Each new row is followed by its nearest point in the smallest flat space through zero that holds the last named rows.
In the rows, zero is written as 128.

z_924:
[[126 118 161 126 114 129  78 137 147]
 [160  72 136 177 132 146 113 106 107]
 [119  93 138 111 151  99 126 108 101]]
New rows:
[112 150 125 106 102 109 116 188 133]	[111 161 135 102 116 123 117 147 152]
[135 121 100 138 115 123 191 128 117]	[135 136  95 139 139 134 175 120 111]
[ 78 138 118 117 122 136 135 134 153]	[115 153 126 109 124 123 131 139 140]
[ 83 133  95 134 120 124  77 102 144]	[122 130 141 119 123 124 109 134 137]

z_606:
[[171 129 138  88 124 132 143 107 120]
 [140 117 132  93 143 157  84 107 160]
 [141  97 168 148 127 109 105  80 117]]
New rows:
[131 140 163 128 109 113 150 169 101]	[132 137 126 138 118 112 161 138 106]
[155 161 120 133 149 124 115 117 112]	[138 128 130 119 127 128 132 124 126]
[119 188 135 142 126 113 131 142 100]	[120 138 119 142 121 117 152 146 115]

z_506:
[[120 139 154 123 106 108 154  82 136]
 [121 108 149 109 105 133 173  87 112]
 [ 75 148 100 108 107 174 149 104 150]]
New rows:
[119 122 137  85 134 147 125 114 131]	[117 122 124 119 121 143 142 120 125]
[128 123 114 114 104  91 148 113 139]	[126 133 142 126 118 117 140 106 131]
[148 203 132 102 127 114 124 153 112]	[129 148 128 139 133 113 110 132 144]
[123 145 131 207  97 119  71 182 147]	[139 159 115 153 150 107  78 163 152]

z_35, 3 rows:
[[194 120 139  65 151 111 109  96 168]
 [131 132 164  73 129 167  77 124 110]
 [ 96 131 116  82 111 148 126 133 160]]
New rows:
[169 158 142  96 159 125 146 119 100]	[164 125 145 117 143 122 112 115 122]
[146 153  82 129 147 159  83 154 143]	[126 129 132 113 126 136 120 127 131]
[139 126 171 126 172 128 162  85 169]	[161 123 125 116 140 109 132 114 148]
[170 139 104 118  92 132 149 143 129]	[135 126 120 125 130 118 136 124 142]
[130 156 160 156 121 106  97 109  90]	[142 129 151 153 137 132 112 129  87]

z_545, 3 rows:
[[191 196 147 136 179 166 153 186 131]
 [176 162  80 133 188 142 105 175 104]
 [130 138 140 109 107 137 142  62  89]]
New rows:
[103 111  81 118 143 142 152 150 163]	[120 114 115 136 134 118 115 154 145]
[146 134  51 122 104 143 160 113 119]	[136 131 104 121 136 128 115 111 101]
[123 137 131  95 127 111 192 104 108]	[132 140 148 119 115 137 145  95 113]

z_575, 3 rows:
[[107 172 157 158 133  94  94  68 117]
 [132 202 137 132 159 131 155 136 137]
 [154 178 150 140 182 160  77 138 112]]
New rows:
[137 105 155 160 130 126 132 110 149]	[123 121 131 132 121 120 119 115 125]
[114 139 123 188 133 105 146 112 123]	[114 149 136 137 122 107 135 103 130]
[105  46 157 130 114 131 167  95 165]	[111  74 113 121  86 107 145 117 133]

z_922:
[[ 97 152 158 149 177  65 100 166 158]
 [127 140 148  87 138  69 118 154 182]
 [121 138  99 172  85 129 120 139 110]]
New rows:
[ 97 139  94 171  99 143 124 131 151]	[120 138 107 164  97 124 120 140 116]
[ 99 143 169 125  92 109 103 121 157]	[124 138 128 124 119  99 120 145 148]
[144 105 136 127 130 148 133  64 168]	[142 115 133  99 134 149 141 109 126]
[112 124 155  93 150 143 190 169 119]	[133 120 144 103 153 133 134 118 135]
[130 132 161 120 140 137 142 165  93]	[124 126 137 132 148 133 128 125 123]
[107  75 145 113 143 119 137 135 130]	[129 124 141 113 150 128 131 123 134]

z_469, 3 rows:
[[132 146 144 132 110 138 132 109 151]
 [128 101  97 137 141 139 187 117 152]
 [149 100 110 125 113 150 172 117 153]]
New rows:
[176  59 104 122 120 154 128 107  95]	[166  75 103 104 109 145 141 148 115]
[136 182 135 110 140 105 120 136 112]	[115 151 143 132 134 116 102 130 119]
[146 127 111  93 116 109 166 128 142]	[140 110 116 125 121 139 150 125 138]
[122 108 182 109 105 186  69 163  88]	[155 127 151 102  95 129  69 150  97]
[174 118 133  83 112 161 150 140 133]	[165 100 124 110  93 151 137 130 134]
[131 133  81 119 146  99 105 121 105]	[118 120 117 127 149 114 118 145 105]

z_61, 3 rows:
[[ 84 107 131 140 124 101 149 128 109]
 [132 144  87 155 141 162 102 144 132]
 [119  83 105 142 165 123 160 164 161]]
New rows:
[146 108  84 174 112  89 123 118  90]	[ 99 128 112 149 126 127 125 130 110]
[ 87 170  90 168 159 102 104 142  87]	[ 82 140  91 170 123 138 109 133  96]
[ 90 125  96 144 143 145  95 168 122]	[104 128  88 163 141 145 117 146 122]

z_670:
[[157 147 138 100  86 136 134  90 130]
 [114 134 165  73 138 164 164 137 162]
 [ 45 184 166 128 112 146 102  81 166]]
New rows:
[161 114 116 146 156 142 162 165 115]	[153  97 116 125 152 125 146 164 118]
[ 98 144 122  84  85 124 112 133 161]	[112 149 147 111 114 141 129 107 144]
[145 134 147 170 120  82 116  93 102]	[138 136 109 158 107 107 102 105 109]
[ 99 131 146 170 120 127 103  93 136]	[ 94 150 129 154 119 120 100 105 131]

z_669 (3 x 9):
[[ 58 162 104 161  91 104 137 133 158]
 [ 33 113 172 149  89 123 139 207 131]
 [ 76 136 121 129  76 194 223 169 113]]
New rows:
[178 103  93 149 124 101 138 134 125]	[151 131 119 123 138 128 123 110 127]
[112 104 154 102 149  82 115 149 119]	[121 108 159 128 139 109  96 150 126]
[102  78 116 179 106 155 148 142 128]	[100 127 134 132 110 142 151 151 125]
[142 101 102 155 192 137 135 158 146]	[142 120 135 122 137 129 121 127 123]

z_315:
[[150 187 151 126 154 134 171 138 126]
 [122 146  90 198 152 131 150 142 145]
 [120 149 117 207 190 117 113 121 163]]
New rows:
[121 122 177 122 116 110  61 131 103]	[124 107 158 100 134 116  84 106 131]
[113 117 123 144 128  92 105 128 133]	[119 111 122 143 134 122 105 120 137]
[176 136 162 162 144  72 107 128 111]	[131 143 150 136 160 120 113 117 140]
[ 73 134 146 133 132 175 122 128 128]	[126 126 128 131 131 127 124 126 130]
[109 149 146 117 151 115 131 112 116]	[135 143 149 120 145 125 125 122 131]
[132 153 172 128 120  93 128 128 140]	[136 146 154 115 146 124 125 121 130]

z_654 (3 x 9):
[[108 170 165  87 120 124 110 138 167]
 [ 95 116 133 133 175 145 133 172 156]
 [106 167 115 158  90 110 171 163 117]]
New rows:
[108 158 171  84 153 143 159 129 115]	[113 147 147 109 131 128 121 140 151]
[ 84  94 112 119 135 154 159 159 158]	[102 119 126 141 160 139 140 166 143]
[119 103 112 121 140 103 160 157 138]	[114 122 120 144 141 132 142 151 129]

z_261:
[[121 109 148 121 109  88 124 158 168]
 [146 152 128 120  67 137 164  69 125]
 [134 102 152 152 114  77 134  96 167]]
New rows:
[168 106 151 123  82 102  97 124 148]	[130 119 144 126  98  97 137 124 158]
[136 172 128 108 127 101  91 149 165]	[122 123 135 115 117 116 124 158 144]
[126  84 138 168 136 161 143 165 103]	[123 124 123 133 156 134 115 143 119]
[166 135 122 105 106 145 132 130 151]	[130 139 128 113 100 132 139 129 130]
[166 148 121  89 143 149  86 173 143]	[117 135 121 106 135 144 117 178 121]

z_375, 3 rows:
[[100 170 127  98 112 147 116 160 118]
 [118 141 103 108 141 140 161 183 112]
 [122 133 117 150 100 139 115 161  92]]
New rows:
[139 111 136  87 171 171 140 100 153]	[130 129 134  97 160 121 148 108 162]
[ 91 139 145 108 104 134 162 148 172]	[114 151 129  95 138 134 135 137 140]
[135 132 122 149 140 126  85  87 116]	[133 121 142 146 113 122 103  98 131]
[100 169 164 136 170 158  90 141 121]	[109 157 137 107 114 138 109 131 130]

z_875 (3 x 9):
[[110  82  92  80 117 161 145 110 139]
 [139 126 177 155 135 163 108 156 138]
 [176 172 104 101  85 164 152  85 125]]
New rows:
[133 116 148 146 124 117 135 111 129]	[129 132 134 135 131 124 125 132 127]
[195 138 122 123 118 123 134 127  88]	[155 164 126 130 112 130 135 112 122]
[157 103 121 121 129  97 147 136 128]	[121 126 117 124 130 114 131 124 125]
[ 79  86 141 130 137 150 120 136 125]	[100  81 136 123 144 142 120 147 139]
[169 155 120 126 125 162 127 141 124]	[156 151 139 130 111 156 130 120 130]
[121 113 104 132 145 123 151 161 103]	[112 114 120 125 137 113 128 131 127]

z_986, 3 rows:
[[134 149 124  97 120 155  80 129  95]
 [145 151 154 110 159 203 104 135 138]
 [135  75 135 118 104 151 145 172 113]]
New rows:
[123 103 125 165 142 157 111 127 125]	[132 123 136 127 133 145 133 136 134]
[ 64 134 140 132 129 131 114 138 124]	[127 132 126 126 127 126 123 125 125]
[128 111  87 124 155 182 118  61 110]	[132 151 132 119 140 147 108 120 127]
[103 128 114 142 157 131 119 110 123]	[126 143 127 132 137 122 125 115 134]
[142 125 116 151 136 129 137 133 146]	[128 125 133 138 136 126 143 127 143]

z_5:
[[127 115 144 140 132 114 163 155 144]
 [104 133 177 126 153 166 122 131 122]
 [148 155 115 171  85 155 114  99 101]]
New rows:
[170 163  96 108 104 144 171 124 125]	[145 132 105 145 104 117 133 122 125]
[108 139 105  98 114 120 104  88 101]	[130 137 101 106 126 131  90 101 115]
[168 129  95 107 142 163 168  99 126]	[134 131 114 129 120 124 122 121 125]
[128  94 121 148 128 161 105 104 154]	[127 135 130 130 126 140 118 119 120]
[170  97 145 159  97 127 142 162  84]	[141 131 133 168 103 128 155 137 128]

z_401 (3 x 9):
[[109 127  81 133  67 114 150 102  72]
 [ 95 131  35 151  92 189 174 136 176]
 [136 161 143 119 138 143 101  79 115]]
New rows:
[ 94 157 166 107 137 122  98 142 148]	[138 134 154 123 152 130 112 127 139]
[114 122 145 104 102 112 166  86 111]	[125 131 122 126 108 115 128 110  95]
[170 113 124 151  92 152 157 125 139]	[120 125 107 133 117 136 140 133 134]
[105 173 112  91 101 159 159 122  99]	[118 143  98 131 103 143 134  98 113]
[134 132  94 146 169 126 167 143  98]	[123 120 115 132 118 126 139 139 129]

z_494:
[[107 100 103 150  83 102 128  89 107]
 [129  95 157  84  93  92 109 131 145]
 [ 80  66 180 154 130 135 157 133 108]]
New rows:
[109 107 116 142 102 171  90 126 155]	[124 122 125 132 121 124 129 122 124]
[143  88 137  90  92 124 157  92  99]	[115  97 135 121  96 104 123 114 125]
[118 151 140 146 165 155 162  85 154]	[124 141 125 152 155 153 143 134 120]
[164 140 128 135 165 156 103 131 152]	[147 159 125 120 155 146 126 145 139]
[160 163  97 101 124 102 129 149 143]	[159 161 106 102 125 120 107 130 146]

z_347 (3 x 9):
[[161 124 166 123  95 109 116 130 156]
 [ 86  78 138 104  98  88 153  89 178]
 [162 140 126  44 143 135 159 176 129]]
New rows:
[ 91  83 148  99 131 127 143 123 136]	[102 104 122 102 124 113 150 114 147]
[131 144 173 100 169 123 128 128 108]	[143 137 128 110 134 134 132 144 123]
[117 188 114 106 128 195 143 103 180]	[127 131 119 114 139 134 136 136 121]
[120 116 144 118 115 132 131 112 168]	[123 111 140 119 111 111 133 116 150]

z_520:
[[ 75 152 188 142 129 131 132  96 153]
 [129 144 201 145 117 131 188  87 145]
 [100 157 123 136 118 143 201  94 180]]
New rows:
[138 156 156 110 134 100 152 163 149]	[133 130 142 131 125 129 144 120 130]
[106 101 103 141 149 100 101 104 132]	[109 129 115 125 133 128 102 136 129]
[172 148 102 129  92 124  89 142 120]	[152 114 105 121 130 124 111 147 109]
[133 118 158 128 156  94 122 172 154]	[129 124 143 129 130 124 113 130 118]

z_31:
[[129 204 174  52  99 144  84 117 154]
 [157 155 170  77 134 155  94 100 143]
 [200 155 121  85 188 123 111  80 113]]
New rows:
[162  82  99 121 139 174 107 142 156]	[145  94 144 137 144 149 126 114 129]
[128 152 174 172 115 107 153  96 117]	[124 124 129 131 124 129 129 131 129]
[107 142  89 129  87 131 169 127 157]	[ 99 141 114 137 106 112 137 150 128]
[145 115  97 138 138 147 139 138 142]	[134 112 119 141 139 126 135 126 122]
[160 144 158 116 156 102 172 162 151]	[137 138 121 121 136 122 127 123 124]
[147 164 102 128 134 131 104  93 133]	[148 154 121 106 143 118 121 115 123]
